There are 5 ways to turn a row about zero (a turn may also mirror it). The second row of each pair is the first, turned, with some noise. The first 45 pairs use one turn. New pairs use 2 turns, one after the other, and a turn may come again.
In the rows, zero is written as 128.
Some pairs, each with its turns in order after it:
[ 92 121 107 132 136 130 142 116]
[107 138 128 126 100 136 130  96] | Q_559

[167 135 125 139  56 173 147 108]
[133 125 159 179 165 168 180 130] | Q_387

[117  93 154 110 141  48 176 122]
[169 131 132 117 145  36 138 106] | Q_583

[ 79 131 124  58 132 126 120 141]
[151 108 126 157  91 127  60 136] | Q_387

[125  95 118 138 114 145  89  66]
[118  90 138 159 189 147 126 148] | Q_495

[154 149 133 188 126 162 173 132]
[133 157 167 114 139 116 196 146] | Q_387

[145 123  48 151 131 123 104 105]
[ 50  90 137 139 127 146 120 149] | Q_495

[111 102 208 163 146 128  77  84]
[170  51 151 102 187 115 154 121] | Q_616

[110 128 114 103 124 155 123 150]
[159 116 124 153 123 118 114 143] | Q_387

[ 65 117 101  61 120 113  89 155]
[105  99  97 158  61  94  78 109] | Q_583

[130  82 127 182  63 101 125 139]
[116  81  78  79 163 121 168 110] | Q_583

[117 142 112  69 154 128 177 121]
[ 85 162  82 132 136 133 113  84] | Q_616

[153 117 165  58 145  89 150 115]
[108 141 108 101 152 158 186 181] | Q_559

[117  97 119 125 125 143 158 146]
[142 136  92 112 101 142 121 124] | Q_616

[163 143 105  83 122 208 111  48]
[103 197 152 109  51 190 155 145] | Q_583

[145 139  72 153 136 114 139 134]
[111  87 149 165  98 124 126 125] | Q_559

[139 174 103 159 142 164  99 131]
[114 126 103 150 118  93 178 155] | Q_387

[139 132 112 138 128 124  87 136]
[ 96 110 137 111 130 142 107 131] | Q_583

[ 70  99 145 112 131 134 112 122]
[146  72 134 111 122 122  90 134] | Q_387

[149  94  69 172 127  97 129 129]
[ 59 102 134 129 128  90 117 159] | Q_495

[128 154 188 141 125  85 127 113]
[141 115 177 121 174 149 114  99] | Q_616

[ 90 144 107 137  91 111 208 157]
[146  96  95 186 141  91 187 141] | Q_583

[109  96 111 128 208  78 117 123]
[118 134  67 174  90 133 182 115] | Q_559

[102 154 119 111  93 122 133 160]
[123 155 120 134 136 154  90 160] | Q_616

[153  97 130 130 120 124 109 134]
[108 132 123 101 139 131 124 102] | Q_583

[154 121 127 123  95 163 106 155]
[118 129  75 153 137 132 112 100] | Q_495

[111 115 129 138 144 131 122 119]
[133 143 115 135 112 127 129 115] | Q_559

[ 48 128 138 120 122 153 130 139]
[110 154 110  92 135 129 111  60] | Q_559

[184 113 142 142 136 142 105 124]
[119 114 119 183 133 107 147 110] | Q_495

[146 208 110 187 159 150 130 117]
[ 80 154 129 135  99  80 201 159] | Q_387

[107 107 139 114 132 208 106 131]
[116 192 128 138 157 118  81 111] | Q_559

[161 161 127 141 132 130 174 135]
[138 112 142 133  73 108 112 106] | Q_495

[121  57 123 107 159 132 145 115]
[165 115 136 102 149 105  96  76] | Q_387

[ 70 130 149 121 139 134 105 124]
[141 106 100 126 174 114 104 140] | Q_616

[ 95 130  82  81 160  84 149 109]
[117 153  84 189 140 118 108  81] | Q_616

[103 124  68 208  54 100 106 157]
[ 86 132 117 126 222 133 129 215] | Q_387

[164 127 153 154 106 125 115  84]
[139 128 151  72 132 153 155 125] | Q_583

[207 173 138  48 119 149 143 116]
[ 96 133 181 124 199 128 159 201] | Q_559

[130  86 109 128  99  96 159 162]
[116 151 104 116 119  82  92 164] | Q_495

[108 148 137  79 117 106 142 126]
[151 170 141 119 115 155 109 142] | Q_495

[145 106 141 141  99 125 130 208]
[133  82  87 119 154 131  70 146] | Q_559

[130 100  98 158 145 108 128 173]
[179 158 126 133  93 106 126 133] | Q_616

[144  48 140 176 139 148 151 123]
[178  91 111  92  75 130 162 105] | Q_616

[152 111 128 170 125 133 145 147]
[121 132 113 122 178 137 145 127] | Q_583

[135 102  78  69  92  63 122 155]
[ 82 200 115 140 115 133  81 183] | Q_495

New pairs, each followed by its turns in order:
[122  91 118 134 106 136 116 141]
[ 98 132 119 146 147 137 150 114] | Q_616 Q_583

[ 97 164 113 151 130 119 154 152]
[114  98 145 119 151 137  87 101] | Q_559 Q_387

[134 151  93 139 126 169 153 134]
[130  99 110  82 112 114 129 107] | Q_583 Q_495

[125 144  80 183 119 115 124 200]
[114  59 171 126 145 164 132  80] | Q_616 Q_583

[148 168  89 110 123  53 135 126]
[164 175 150 103 161  68 135 151] | Q_583 Q_495

[141 112 108 138 138 125 101 128]
[131 120 130  89 129 122 133 140] | Q_495 Q_495

[121 116 172 128 146 139 123 117]
[108 162 120 156 112 126 119 134] | Q_559 Q_387

[122 127  79  65 180 145 109 140]
[105  66 142 139  90 123 165  82] | Q_616 Q_559

[127 208 153 125 115 157 126  87]
[136 175  63 115 135 133 139  75] | Q_616 Q_559

[143 154 168 143  91 128 122 131]
[122 163  97 113 163 112 115 138] | Q_616 Q_559

[116 150 135 188 121  54 146 116]
[167 110 115 187  77 123  80 121] | Q_387 Q_583

[167 124 114 118  91 177 136 119]
[ 85 123 100  83 136 146 119 150] | Q_495 Q_583

[117 112 105 147 160 129 132 134]
[107 149 111 124 117 133  98 115] | Q_387 Q_387

[ 48 134 124 139  98  54 152 127]
[145  94 107 139 103 151  38  85] | Q_387 Q_583

[ 59 132 148 136 103 109 118 139]
[ 82 123 102 165 141 101 112 158] | Q_583 Q_495

[ 88 123 133 155 150 118  48 105]
[146 144 109 167 197 177 108 121] | Q_583 Q_559

[134 183 111 133 126 191 115  98]
[154 107  94 120 181  99 176 138] | Q_387 Q_583

[102 107 125 134  87  92 128 126]
[142 138 103 164 110 155 148 105] | Q_583 Q_616

[106 187 142 132 124 123 135  98]
[156 142 117  87 161 110 102 113] | Q_387 Q_495

[ 56 109 101 127 171 144 152 121]
[ 93  76 119 175 132 146  79 140] | Q_559 Q_616

[134  70 117 134  48 140 124 130]
[ 98 122 142 127 140 129  37 154] | Q_616 Q_559

[ 85  81 128 118 128 109 151 136]
[120 103 104 117 133 179  97 133] | Q_559 Q_495

[132 128 128  48 122  57 171 181]
[187 134 191 162 199  86 119  95] | Q_387 Q_559

[124 136 128 123  48 146 127 115]
[124 102 133 153 149  71 168 151] | Q_495 Q_616

[126 143 150 128 140 197 161 125]
[132 151 136 152 122 111 196 149] | Q_583 Q_387

[116 132 125  48 139 208 105 106]
[ 93  85 140 172 172  52  95 129] | Q_387 Q_495

[106  72  51 135 138 158 153 108]
[ 97 120  63 158 144 174  75 106] | Q_495 Q_559

[107 116  60 135 144 170 160 125]
[136 122 146  89 199 141 115 103] | Q_559 Q_495

[139 117 121 166 100 132 162  99]
[110 154 126 145 167 105 151 149] | Q_495 Q_495

[176  73 132  48 134 128 117 113]
[130  98  79  78  76 139 161  79] | Q_559 Q_495

[ 94  97 139 140 139 113 132 106]
[142 156 118 132  96 113 157 138] | Q_495 Q_495

[ 52 128 121 123 148 175 150 134]
[ 55 112 118 119  96  99  89 135] | Q_616 Q_583

[ 48 196 123 126 140 112 133 142]
[197 146 111 163 118 194 114 126] | Q_495 Q_495

[137 129  85  90 155 146 125 120]
[144 107 172 168 114 120 125 117] | Q_387 Q_616

[149 120 128 143 160 208 141 150]
[120 132 137 166 136 187 114 185] | Q_583 Q_583

[144 172 101 103 137 124 132 153]
[167  94 142 103 136 132 103 131] | Q_583 Q_616

[115 153 146 125 110  48 208 165]
[199 116 153 154 170 132  46  99] | Q_559 Q_387

[163 149 126 141  75 136 134 160]
[159 109  78  97 124 140 118 105] | Q_559 Q_387

[135  48  48 144 136 119  94 108]
[ 84 138  86  93 120  53  92  77] | Q_387 Q_387

[125 139 136 136  99 168 126 128]
[105 142 152 131 121 122  91 130] | Q_583 Q_559

[122 153 207 168 113 130 131 132]
[107 188 140 177  95 137 121 156] | Q_559 Q_495

[129 120 139 111 119 125 124 126]
[124 133 143 126 123 113 127 132] | Q_495 Q_616

[205  91 108 113  71 156  84  48]
[158  94 210 208  76 155  88 136] | Q_583 Q_387

[120 146  87 131 170 145 157  87]
[141 177 158 102 133 133  84 155] | Q_583 Q_616

[101 154 153 130 163 168 108  99]
[108 145 155 101 127 123 153 185] | Q_583 Q_616

[129 127 203 110 144 188 157 130]
[121 181 126 162  60  89 105 115] | Q_616 Q_583

[132 129  84 126 125 121  80 144]
[124  78 135 139 147 103 153 119] | Q_559 Q_495

[166 145 127 122 124  89  86  70]
[151 156 142 145 188 146 171 101] | Q_559 Q_583

[ 94 128  65  48 208 132  63 148]
[ 69  55  69 118 139 163 111 219] | Q_583 Q_387

[108 144 140  92 144 130 122 120]
[148 139 137 149 113 132 161 131] | Q_495 Q_387

[ 48  89  91 130 108 131 107 137]
[178 133  93 156  86  84  81 128] | Q_495 Q_387

[121 127 135 144 114 158 208 110]
[138 130  78 129 172 177 121  91] | Q_495 Q_387

[123 143 168 110  87 135 170 142]
[ 92 120 177  95 115 149 130 113] | Q_495 Q_583

[138 140 117 127 147  73 115 135]
[158 148 147  92 130 130 118  99] | Q_495 Q_495

[112 110 141  84 114 129 116 208]
[139 106 156 190 171 121  89 154] | Q_387 Q_559

[161 123 167 124 107 137  83 150]
[153 155 135 180 151 122 126  98] | Q_616 Q_583

[111 140 130 136 171  94 135 111]
[ 82 116 118 106 130 121 133  97] | Q_616 Q_387

[126 148 157 158 117  48  97 122]
[160  80 132 170 108 101  85 165] | Q_387 Q_387

[130 107 119 127 149 128 114 145]
[109 119 119 124 140 136 130 155] | Q_559 Q_583

[ 98  98 144 130 138 118 124 130]
[141 114  98 136 128 139 110 101] | Q_387 Q_387

[116 148 148 111 159 108 110  94]
[133 170 120 160 141 120 124  97] | Q_583 Q_495

[126 117 152  92 130  98 136 145]
[114 153  88 125 107 112 123 123] | Q_559 Q_616

[134 140 112 123 136 109 125 107]
[147 130 127 120 102 117 131 118] | Q_616 Q_559

[157 130 130 131 131  48 164 173]
[ 71 141 131 133 103 185  99 175] | Q_495 Q_387

[191  57  84 101  85  86 140 104]
[ 89  80 144  81  42 165  88 131] | Q_616 Q_616

